The rows of a group lie close to one hidden flat surface of 12 dimensions, which passes through zero. Surfaces can cross.
Some rows, each with its group after it:
-4  -2  16  -15  -2  -8  -4  0  -4  -32  -5  -24  -18  -40  -5  -16  20  6  13  -7  20  -3 -> U
13  0  -7  -3  -1  -7  32  -13  -8  24  -11  13  19  -4  -8  1  15  22  8  -14  25  -14 -> F
8  15  0  7  -26  13  -5  0  16  10  20  3  -1  1  -13  1  -23  -10  -6  -9  -31  16 -> F
19  -20  -1  32  -22  -6  7  1  -3  25  21  2  -3  -7  -6  12  -2  -24  13  -13  -1  12 -> R
-7  11  -5  1  -2  -14  18  9  -2  -2  18  -1  -1  -24  11  -5  16  -6  -1  -17  9  -10 -> G
11  -2  21  -1  0  18  9  -15  -1  15  -38  -19  0  17  -11  -4  4  -12  22  15  -6  -13 -> R
18  12  -10  -20  -3  1  20  -4  18  8  2  9  7  2  36  0  0  -26  26  5  -14  -4 -> G
-2  12  -2  9  36  -5  -25  -4  14  29  9  1  9  -21  -15  4  -2  -14  -19  -1  16  -5 -> G
-4  -1  -15  -17  1  -11  -4  7  3  -15  -8  2  6  9  20  -7  19  -10  20  1  -5  -10 -> G
-8  28  -17  11  11  9  -1  -15  -8  27  -14  -1  -26  10  -36  19  -2  2  -4  -8  19  -23 -> F
8  -10  1  -4  7  -38  -12  -20  -6  8  4  21  -11  -14  16  5  24  20  -10  11  -2  6 -> U
6  -4  15  -5  6  -15  -17  -3  -5  7  3  2  -10  23  13  12  -3  -2  1  10  -13  9 -> G
3  12  40  -25  14  10  -1  -20  1  1  13  -15  -18  1  6  1  -17  17  -3  -6  1  9 -> Z
9  -15  16  -4  -11  -14  -11  0  -10  -12  -23  15  5  9  -28  6  -14  21  33  22  0  -6 -> P
-5  0  -3  7  -23  12  0  8  -5  -5  7  0  16  45  -8  5  -20  3  -1  -9  -32  16 -> U
-15  0  -23  -4  -1  -8  -25  5  -8  4  9  10  -7  9  -17  -4  15  31  -30  -1  -9  -7 -> G
-1  34  8  3  11  -20  11  29  3  7  -7  7  7  11  20  3  -2  -13  27  -12  -13  6 -> U
-6  48  -14  -11  17  -27  -13  15  7  -4  -3  23  -7  -5  10  5  -7  12  -8  1  -1  31 -> R
-3  -32  18  8  9  -6  -6  2  -4  -23  13  -3  15  10  24  -6  11  19  34  -18  -5  14 -> F
-15  -8  -18  31  0  26  9  -10  -1  2  1  -1  -29  5  -14  13  -10  -1  -1  -3  7  -17 -> P
-13  8  5  -18  25  -5  -29  13  -11  9  -13  -11  2  8  -18  -6  9  16  -15  6  27  -10 -> U
-8  -20  18  18  3  -10  -8  -18  0  5  33  -3  -30  -22  -3  6  11  -5  15  -13  -19  -31 -> R
-9  -32  -1  14  -19  16  8  1  -18  -9  13  1  -16  32  -9  18  -28  0  0  9  11  -15 -> Z
-4  -37  -16  10  13  11  12  -26  -7  -23  -14  3  -14  -5  18  1  10  19  12  6  24  3 -> P
-3  30  -35  -7  5  -5  4  18  15  6  17  21  34  -10  5  -4  3  -8  -4  -17  8  2 -> G
-22  20  12  -10  8  -12  -28  13  -9  -15  4  -22  0  12  -7  -4  8  -8  -17  -8  -3  -1 -> P
-6  3  -22  9  -2  -16  -19  11  -9  -2  -14  5  -45  -8  -6  2  26  6  -1  10  -1  -5 -> F
-4  -14  -4  -11  19  -3  -10  -2  -11  0  5  -9  8  11  0  17  -9  -24  4  1  44  -14 -> G
-7  3  5  19  4  12  9  11  -4  -4  -6  3  12  11  -3  -5  -17  30  -16  -5  -5  30 -> P
11  39  19  -24  -4  0  6  -17  0  26  -4  -7  2  33  -16  16  -20  -7  5  -6  -2  -8 -> P
-4  26  11  1  19  9  24  -27  -5  2  -14  -16  18  15  -5  3  -11  1  -14  -17  21  17 -> P
-1  24  -44  -8  -2  3  -8  8  2  7  4  21  -4  22  -9  10  -6  29  6  -15  9  16 -> Z
17  35  12  7  -1  -19  -21  -5  3  23  -17  2  -14  6  -18  16  -4  -3  7  -6  -5  36 -> R
2  30  -11  -14  -7  1  -4  -8  10  5  6  11  -12  -14  -12  -1  -2  9  -5  -4  -10  0 -> Z
-12  2  -15  11  0  7  18  9  5  -15  -13  3  17  -27  -12  -14  12  13  4  -9  9  -18 -> G
-4  -9  15  -12  10  13  -27  -6  1  27  21  -25  -4  12  -15  -5  9  -8  -17  -7  -9  -33 -> U
-2  -10  21  15  18  3  -19  -4  15  -11  -25  -10  -3  -27  -2  -8  12  -11  26  12  -11  -5 -> G
0  -21  19  30  16  6  9  -21  17  -5  21  19  10  -37  3  3  -26  -7  -10  6  -12  -3 -> F
7  6  -17  -30  -15  -7  -19  21  4  -2  -14  18  3  0  -13  -6  -2  -6  -1  30  -7  -19 -> P
-7  -1  -21  10  6  1  -27  0  7  19  30  4  11  2  -10  -1  2  4  -33  -19  -3  18 -> U
-2  -10  29  -9  -10  14  1  -1  -6  -18  -15  -37  24  10  -17  -13  -2  -21  9  4  -3  -13 -> Z
-3  11  9  -7  -2  16  13  12  15  0  30  -9  31  -5  5  -12  -14  -8  -5  -24  -14  1 -> Z
-7  25  -2  3  12  -12  11  -8  14  12  -2  2  7  -17  7  -11  23  -24  -5  -3  -24  -31 -> F
-7  -2  -8  -11  -17  9  -9  12  -5  -3  0  1  -16  19  -11  -1  -9  20  -9  4  -14  -10 -> U
-9  -2  12  4  34  9  -22  9  6  -26  -35  -6  18  -3  -9  -6  -17  -5  16  22  23  15 -> G
1  12  -20  21  -1  23  -2  -12  28  28  1  18  19  -3  -13  -1  -15  -13  -22  8  -44  -5 -> F
-21  -5  9  -5  15  7  -10  -19  2  -28  17  -14  -28  -20  22  -17  24  28  -18  -7  -21  3 -> U
-4  -30  -3  15  12  25  -15  -10  -3  20  8  -3  -8  8  -16  -3  -10  22  -31  7  4  -7 -> P
10  18  -2  -4  -9  1  6  -2  4  21  6  0  19  10  -6  7  -10  -10  5  -11  -4  3 -> P
-3  -6  3  -13  3  5  15  -1  -4  -3  8  18  -2  -18  2  -3  -20  27  -46  19  21  -10 -> R
-6  -11  17  9  0  12  5  13  -7  6  1  -5  24  22  -14  -5  -12  8  4  -4  -12  -19 -> R
3  -24  12  -4  -21  11  -18  -2  -8  -5  7  -36  6  12  -17  -10  20  -11  14  -15  -8  -3 -> Z
-1  -18  21  -6  7  8  17  -25  -12  -11  11  -17  -20  9  28  0  6  28  -7  -11  7  26 -> P
-20  27  -34  15  -3  -1  -12  26  8  -18  0  10  10  5  -6  -3  -8  -2  -17  -3  -13  27 -> F
14  25  17  9  1  2  41  -6  4  14  -37  11  -1  19  25  6  -13  3  5  16  -19  23 -> G
3  -17  23  1  13  -5  -17  -12  -16  29  21  -28  -4  7  -17  12  16  -6  8  -28  32  -19 -> F
4  -17  -23  -5  -27  33  -11  -11  -3  -3  9  -17  -7  20  -13  2  -5  2  -13  -4  4  19 -> R
-11  12  2  -1  21  -14  -12  8  10  5  28  -6  3  1  30  -6  17  -18  -7  -17  -28  0 -> U
-23  -7  14  -2  -8  -6  -12  17  -8  -32  39  -2  -7  8  9  -3  -7  16  -4  -16  -21  -3 -> R
-9  18  21  4  42  -11  14  4  5  9  10  10  5  -12  21  5  -13  3  1  -5  11  -12 -> Z
11  -9  14  16  -3  -20  0  -8  -10  11  4  6  -21  -3  14  16  -1  -9  0  2  1  20 -> Z
8  9  10  -2  -8  11  2  10  -2  15  -18  -15  34  25  -24  -2  -8  0  2  -6  -3  10 -> R
-4  -18  -49  -7  -2  34  -13  -20  8  4  9  -2  -1  10  -8  2  0  4  -14  -1  7  -7 -> R
5  23  40  -17  3  -29  -7  -4  -7  -6  0  -21  10  -12  -7  -7  8  0  -4  -10  8  22 -> R
10  30  9  -36  -12  -9  -25  5  -3  -3  14  7  -30  11  -13  9  -18  43  10  -7  3  25 -> F
9  -11  10  -2  13  -2  13  -11  0  7  4  6  23  9  10  -1  6  27  29  -21  1  -2 -> F
-15  -2  7  17  0  8  -21  -4  0  -6  15  -14  -16  8  -13  6  -3  -3  0  -10  -20  2 -> F
-10  -4  -2  -14  -5  31  14  -7  -3  4  5  -12  11  16  -7  -15  -9  23  -45  1  2  -5 -> G
8  4  -19  -22  2  31  -12  -21  17  26  10  -8  18  10  -12  -6  -6  -6  -7  -5  -7  -11 -> Z
-7  8  30  -15  20  -12  9  1  -2  -2  28  0  27  -12  13  -1  -12  -1  -22  -12  11  -6 -> R
-2  54  21  -2  -8  -9  0  28  7  31  19  -12  0  2  -7  0  -12  -29  -15  -16  -30  -8 -> P
0  -18  8  -11  -13  12  16  -25  6  -37  -9  -12  -8  -24  12  -12  10  -12  15  15  -10  -11 -> U
14  16  6  -15  -24  5  30  -19  -3  0  -6  -2  -17  6  8  10  -9  -3  14  3  1  -1 -> P
16  -7  15  8  12  5  27  -10  4  28  -4  7  18  -3  -3  6  -18  -11  -6  6  19  -8 -> R
-13  13  14  -11  3  -6  -13  -5  -2  -9  -7  -7  -34  -15  -8  -9  17  29  -5  5  -12  -18 -> U
7  -29  -24  22  21  -7  8  4  2  21  -5  16  19  -6  28  -4  27  -9  2  -2  5  4 -> Z
11  1  -25  1  -45  -5  -6  26  7  -18  -6  18  -16  -1  9  -10  8  9  0  16  -39  29 -> F
18  8  -6  -7  -3  -15  -19  -25  9  29  2  3  -15  -17  -12  11  15  -30  -1  6  -6  -7 -> Z
-4  23  26  26  -3  9  17  -1  1  22  20  -1  -25  12  -3  14  -24  12  10  -25  -22  6 -> P
-11  8  -6  -3  0  26  -1  6  14  -19  -11  4  6  -17  -10  -23  -9  32  -28  10  -15  11 -> G
10  8  -1  -33  15  11  -22  -24  7  13  5  -21  -2  21  5  -4  16  6  24  -20  5  6 -> Z
-1  -11  9  -34  14  -8  -23  5  -7  -3  -6  -16  5  7  2  -9  17  -12  -8  12  13  -24 -> U
3  -14  -16  16  -25  -16  11  8  -8  -13  -19  9  6  -2  4  3  11  -26  9  17  -4  1 -> Z
11  -37  10  23  -12  -3  -2  -19  -4  21  20  10  -7  17  -3  18  -6  -13  -9  6  -20  -6 -> U

New rows, each followed by its group:
14  -14  9  -12  -7  -2  20  1  -14  13  -2  -16  20  6  5  -2  10  -7  5  -10  31  -5 -> F
1  3  -2  -14  1  -1  -4  6  -12  0  7  3  10  23  8  -1  -1  35  -17  -11  10  30 -> U
0  -9  -30  32  5  11  13  2  -2  22  -18  8  12  11  -14  11  -2  -5  4  -3  18  1 -> F
8  -19  -33  1  -27  22  13  14  1  -8  -6  -2  35  29  4  -5  -2  -14  8  0  -5  11 -> Z
-14  9  4  -3  15  2  15  10  4  -5  21  17  27  10  11  0  -19  10  -1  -9  -7  -14 -> R
-25  5  6  -1  33  -5  -1  -3  -19  -20  -7  -18  1  8  -3  4  -1  0  -2  -7  42  -12 -> F
-3  1  -6  18  31  18  -10  3  6  24  19  -13  19  -8  -10  1  -13  -4  -22  -20  32  15 -> U
8  -16  -22  0  3  18  -14  1  12  23  -3  13  34  29  -4  -6  -2  16  1  1  -20  11 -> F
-22  29  -13  19  -2  8  12  16  -1  -17  -7  -2  -10  15  -1  8  -13  -9  9  -10  -3  1 -> P
15  -9  -19  10  -13  11  -9  -19  3  37  11  6  -3  3  -25  8  4  0  -9  -6  -4  4 -> Z
-6  -26  -9  32  3  8  -14  -10  -1  4  9  -9  8  -9  -31  5  6  -20  8  -13  9  -19 -> P
0  -10  6  1  17  -10  -38  -13  -13  2  -15  -23  10  26  -16  12  7  -15  2  2  23  28 -> R
-21  20  21  19  4  7  7  12  -9  -14  -20  -10  6  28  -25  7  -28  6  9  -5  -1  3 -> P
-4  -8  10  -3  5  23  -9  13  -5  2  12  -1  -12  45  17  2  -24  32  -4  0  -17  17 -> P
1  25  20  -1  10  -8  8  9  4  8  -16  4  9  11  1  -1  -8  1  13  -1  -15  1 -> R
-9  5  29  -6  24  -19  -12  11  -6  -12  -17  -20  4  18  18  -7  10  -19  19  5  -8  0 -> R
18  23  15  4  -9  3  15  -6  13  33  1  3  5  2  -10  10  -17  -8  8  -12  -10  12 -> R
-16  -12  13  34  29  -13  -14  -4  5  -27  -8  -8  -1  -21  4  2  3  -30  3  7  4  10 -> U
-11  -8  -8  -3  20  11  7  7  1  2  20  11  -14  2  21  -2  -5  28  12  -16  8  -22 -> Z
-3  10  15  1  11  -11  -19  -23  0  0  -34  0  19  17  -36  7  0  2  0  17  -7  -9 -> U
-1  -23  11  4  -15  -14  -27  20  -13  -5  -10  -30  -11  -17  -10  -22  40  -10  -16  3  -2  1 -> R
-14  4  18  -8  37  -8  13  -7  4  -5  16  4  40  2  14  2  -7  -5  8  -13  8  -32 -> R
-6  -24  -11  3  -3  -12  -10  5  -8  -9  18  8  -20  1  26  7  8  -24  -17  19  -4  -9 -> Z
19  35  11  -4  -15  -9  16  -13  16  24  -4  5  -9  -33  -12  -5  14  -1  10  -13  -13  0 -> R
-1  -25  11  -16  3  -2  -15  -33  -16  -12  1  -17  -6  -5  -5  -5  19  22  -23  -1  21  10 -> P
-11  13  7  0  -9  -17  -36  4  -1  -3  2  -15  -9  -23  -43  -11  22  4  -20  -7  -9  -7 -> Z
-3  11  -16  -12  10  -8  -21  17  6  7  3  -13  15  -14  2  -17  31  -17  -20  -4  0  -4 -> R
8  11  18  -24  15  10  -13  -21  3  7  -19  -24  8  18  -13  2  -2  -10  13  3  9  -4 -> Z
-12  -4  -16  -26  28  8  -26  10  13  -7  18  -7  12  -1  34  -25  27  19  -14  -10  -9  4 -> Z
-5  20  -11  14  -3  -3  6  18  6  -1  -2  13  1  6  -2  10  -8  -13  26  -7  -10  -6 -> P
-7  5  -6  14  -2  -16  8  -2  -10  20  6  16  -9  -3  -7  1  23  25  -25  -10  -10  -15 -> G
1  36  -2  -43  5  17  15  0  16  4  0  -3  9  -13  13  -19  -3  8  -18  1  -8  -9 -> R
5  -3  25  10  0  17  -28  -5  12  1  5  -17  -5  -10  -16  -2  -19  -9  -8  4  -8  28 -> G
7  12  2  33  4  1  24  9  8  4  -20  18  4  -15  -4  13  -19  -21  23  4  10  4 -> U
5  4  21  23  7  -26  10  16  -4  18  -19  7  34  -6  -14  1  8  -7  11  -4  5  -8 -> R
0  3  10  2  33  -9  21  -14  9  11  -40  19  -6  -6  27  -8  15  8  5  29  -21  -26 -> G
-12  1  -7  -5  8  5  -10  -10  -5  -19  -21  -2  15  27  -15  5  -4  13  13  -1  8  7 -> R
-12  9  -14  46  27  -7  11  -7  14  5  7  20  4  -18  -1  11  5  -4  20  -25  -11  -3 -> F
-4  5  30  19  0  -19  2  -13  1  -17  0  -8  1  -9  4  4  6  -1  18  -16  -9  27 -> U
-12  5  -20  -21  -10  -10  5  25  -10  -35  8  -6  13  12  22  -9  11  -1  13  -9  4  2 -> G
-13  18  -13  29  34  -17  -16  1  4  19  10  5  -13  -11  -6  13  12  -10  18  -25  16  -4 -> F
-2  -3  -29  9  24  11  17  -11  4  -4  -13  17  20  10  20  0  0  11  9  -1  19  20 -> P
4  -3  -12  -10  -5  24  0  -5  14  2  11  8  20  2  -8  -7  -15  13  -11  2  -16  -1 -> G
1  -25  -7  -4  -12  -5  -17  -1  -9  -1  32  -1  -1  5  -14  13  -3  -7  9  -11  22  -12 -> G
0  -2  11  8  -4  -11  11  3  -7  -5  14  9  -19  1  15  14  -18  1  -3  2  2  12 -> Z
7  -1  6  11  -7  8  -1  -4  3  10  25  -1  11  3  -16  12  -25  10  6  -20  7  19 -> F
-3  18  5  8  -1  -8  18  -6  12  -5  5  13  3  -2  14  -1  8  16  38  -27  -32  7 -> F
-6  1  8  11  -2  4  12  20  1  -1  20  -11  33  6  3  -5  -10  -15  10  -23  -1  -5 -> Z
-13  9  -2  -3  12  9  -5  -13  -6  -1  -3  -21  9  8  -13  -1  4  -9  -27  -5  18  -2 -> P
-4  18  31  -5  -12  -26  -34  -12  -5  -8  10  -21  -26  -17  -28  -4  22  15  -1  -24  -12  11 -> R
6  3  -5  10  -19  -2  2  2  7  2  0  8  -20  -20  -1  -4  0  -12  -11  9  -18  -1 -> F
10  -24  12  10  5  5  -26  -14  -6  12  -19  -19  -7  29  -17  17  -6  -21  29  13  6  1 -> G
-3  -16  23  10  2  4  2  15  -2  -12  7  -14  -1  4  16  -7  -2  -8  10  -4  -10  4 -> P
-3  8  -2  15  11  -17  0  8  -7  2  -28  0  12  20  -1  3  13  -6  22  -5  -1  5 -> G
-12  11  -1  -1  -15  -9  5  7  -12  -38  -6  -13  -8  14  4  6  2  -5  26  -11  -3  10 -> P
18  -9  -24  12  -23  7  12  0  2  12  -7  9  -19  -16  2  0  4  -10  -2  11  6  16 -> R
-20  6  14  6  17  -7  -7  13  0  -8  7  16  -12  13  11  4  -15  13  7  4  -21  -12 -> R
16  -7  -10  -4  -42  -12  0  17  3  6  14  3  12  -19  -3  -16  14  -5  -26  0  -21  11 -> F
6  10  14  -18  -6  -23  -10  7  -13  3  -13  3  4  19  -5  1  9  17  8  4  -3  2 -> U
-11  23  8  32  42  7  22  -1  15  10  7  5  -6  -22  28  1  -5  3  4  -25  5  17 -> U
13  5  -15  -21  -20  42  29  -24  21  10  -2  6  4  -4  -7  -1  -25  -2  1  13  -13  -29 -> Z
10  19  -15  -10  -25  6  8  2  3  8  0  -1  2  22  9  5  -1  -12  10  -7  -14  21 -> G
-8  -7  -8  13  7  24  13  -4  10  -4  -3  3  12  20  14  5  -19  -27  4  12  -16  -12 -> U
-6  -6  11  -3  15  -7  11  -15  1  -14  -16  -2  6  -6  5  -3  10  -2  21  5  4  -23 -> R
15  3  20  -20  -18  22  12  -5  9  9  2  -34  10  9  5  -11  -1  -24  6  -9  -10  8 -> R
15  -5  5  -14  -16  2  6  8  -6  19  0  -17  11  25  8  -3  17  -11  21  -14  -8  -1 -> F
5  -21  4  -17  27  -17  -22  -22  -2  2  -9  -1  23  -5  3  -7  21  5  -7  8  23  -4 -> P
7  22  11  -4  19  -15  11  -2  9  11  -5  5  2  -13  20  4  6  -9  32  -13  4  3 -> Z
-6  8  -4  1  26  -18  -24  -18  0  4  7  8  -1  -7  -7  9  9  -1  -7  -4  14  -1 -> R
18  -1  11  -4  -13  9  -29  -2  20  34  33  -2  4  13  -7  2  -8  -7  7  -15  -41  13 -> F
15  18  -6  -31  -17  -15  -9  13  -2  10  -2  6  -11  -1  3  -8  17  10  4  3  -4  1 -> F
9  -35  -3  -7  -3  18  2  -6  -2  -10  3  -17  28  22  12  1  2  -18  21  -3  10  2 -> P
4  -4  -15  5  -6  34  20  -4  8  -9  0  -1  -1  -17  -1  -2  -15  6  -2  -4  16  10 -> U
-23  -10  -32  -14  25  6  -6  -21  -1  -26  -18  7  9  1  -7  -7  12  21  -2  11  20  -27 -> R
11  -8  -5  9  -28  -5  10  -15  -4  -5  -3  6  -10  -22  -23  7  3  5  11  2  6  -2 -> P
1  -29  -5  4  -10  -12  -19  1  -22  -17  -2  -3  -29  23  19  6  11  10  -3  10  4  32 -> Z
8  -8  1  6  -3  -17  -11  -1  -19  -15  -43  -1  -28  3  6  8  12  -2  10  29  14  26 -> R
-8  10  8  17  19  0  -4  -17  4  23  -14  13  -7  8  -28  11  -10  21  12  3  -10  -24 -> R
-15  -1  2  -5  8  -11  -26  9  -25  -11  25  -16  0  3  -23  10  -5  25  -16  -28  50  20 -> F
2  -32  10  15  16  7  -1  -17  -1  8  20  3  31  -12  -9  -1  -8  9  -13  -12  13  -3 -> F
-2  -19  1  -9  32  -1  -9  -9  -6  -3  -24  6  -15  9  11  3  5  13  13  23  19  -12 -> F
-14  -14  -1  -8  17  1  -19  -1  -2  -13  11  6  -6  -26  -6  -7  -2  14  -23  13  13  -19 -> G
